There are 3 ways to turn a row about zero (a turn may also mirror it). The second row of each pair is the first, turned, with some noise. The first 21 pairs use one turn. New pairs use 2 turns, one after the other, and a turn may come again.
(in the rows, 128 means zero)
Known pairs, each followed by its turns in order:
[127 130 118 148 101 100]
[ 94 153 125 142 135 124] -> J_835

[151 139 104 110 129 145]
[118 155 131 144 116 157] -> J_887

[116  63 128 101 132  39]
[183 104  83 160 212 121] -> J_887

[144  79 173 126 176 111]
[119  69  90 170 134 117] -> J_887

[141 182 118 107 121 108]
[155 153 175 143 118 145] -> J_887

[153 137 102 197 168 111]
[107 168 128 102  62 107] -> J_837

[176  54 149 137 119 139]
[127 152 194  66 114 116] -> J_835

[150  70 131  96 135 148]
[138  92 162  97 141 167] -> J_837

[120 124  86 104 161 127]
[167 122 141 173 128 124] -> J_835

[103 134 174 203 133 167]
[ 70 148  60  99 132 140] -> J_837

[ 94  80 126 150 177 109]
[138 175 137 101 115 183] -> J_837

[122 101 106 162 120  99]
[154 144 108 117  87 142] -> J_837

[ 82 145 131 100 115 150]
[143 165 124 118 107  86] -> J_887

[162  95 137  99 133  90]
[133 151 174 117 172 130] -> J_835

[113 140 125 174 126 156]
[115 120 113 127  76 136] -> J_835

[182  59  84 141  85 163]
[161  60 131  46 100 128] -> J_837

[127 143 160  97 135 141]
[133 129 134 154 105 101] -> J_887

[199 139 105 116  89 142]
[ 86 166 163 153 147 169] -> J_887

[117  94  86 138 108 111]
[111 158 157 150 115  97] -> J_835

[ 94  95 102 152 107  92]
[183 150  98 118 106 153] -> J_837

[121 146 142 137 119 125]
[114 120 110 123 129 137] -> J_835

New pairs, each followed by its turns in order:
[143 148 124 105 202 103]
[ 79 138  75 171 144 135] -> J_837 J_837

[150 146 145  81 179 107]
[ 80 139  78 138 138 158] -> J_837 J_837

[126 163 140 170 120 117]
[137 121 106 148  96  90] -> J_835 J_835

[117 112 135 104 104  78]
[101 103 111  90 107 112] -> J_837 J_837

[134 122 112 107 150 141]
[106 103 136 123 106 127] -> J_835 J_837

[116 142 119 132 177  77]
[155 167 164  84 111 130] -> J_887 J_835

[ 82 180  84 103 142 188]
[140  99 144 170 174 205] -> J_837 J_835

[138  84 178  72 134 114]
[ 97 132 181 153 135 185] -> J_835 J_837

[158 131 152 126 129 141]
[126 151 121 157 116 123] -> J_835 J_887

[145 133  72 157 154  71]
[ 94 172  75  94 168 130] -> J_837 J_835

[ 95 147 143 114 111 168]
[133 163 161 155 140 110] -> J_835 J_835

[ 94  95 111 128 136 152]
[177 123 121 122 141 144] -> J_837 J_835

[ 90 140 144 103 131 136]
[108 164 120 132 157 138] -> J_887 J_835

[113 117  87 152 207 151]
[178  78 130  73 154  95] -> J_887 J_837

[157 133  99 113  40 121]
[145 180 149 189 122  74] -> J_835 J_837

[ 96 159 179 155 152 126]
[105 147  67 107 135 114] -> J_835 J_887

[ 93  82 152 146 111 159]
[200 120 134 142 113 107] -> J_837 J_835

[148  80 144 115 124 104]
[ 71 145 119 134 123 109] -> J_837 J_887

[134 156  90 152  78 103]
[164 137 154  76 109 144] -> J_835 J_887

[164 146 186 131  97 160]
[169 162 116  93 140 168] -> J_837 J_837

[164 104 135 111 122 119]
[128 100 118 112 141 158] -> J_837 J_837

[148 123 139 112 144 117]
[105 130 145 121 138 134] -> J_835 J_837

[146 115 117 122 129 129]
[125 145 124 112 138 118] -> J_887 J_837

[ 88  73 137 138 163  89]
[ 83  98 121 110 167  78] -> J_837 J_837

[105 131 158  94 131 139]
[140 100 145 132  92 154] -> J_837 J_835

[120 131 137 105  92 133]
[133 133 163 133 105 141] -> J_837 J_835

[115 129 118 148 133 221]
[191 122  90 168 178 106] -> J_887 J_837

[120  97 145 125 151 129]
[111 116 120 149 140  98] -> J_835 J_887

[138 107 137 137 132 130]
[141 146 129 114 127 138] -> J_887 J_837

[ 55 106 176 161  87  84]
[ 77  62 163 184 127  82] -> J_835 J_835

[128  93 172 139 124 136]
[141 137 109 159 137  85] -> J_835 J_887

[164 162 160 152  85 142]
[164 134 156 135 171  88] -> J_835 J_837

[ 77 125 109 184 142 134]
[ 71 140 121 126 105  85] -> J_835 J_835

[146 146 104 153 121 106]
[125 123  89 140 102 131] -> J_835 J_835

[147 145  81 105 153  99]
[157 147 108  93  84 145] -> J_887 J_835

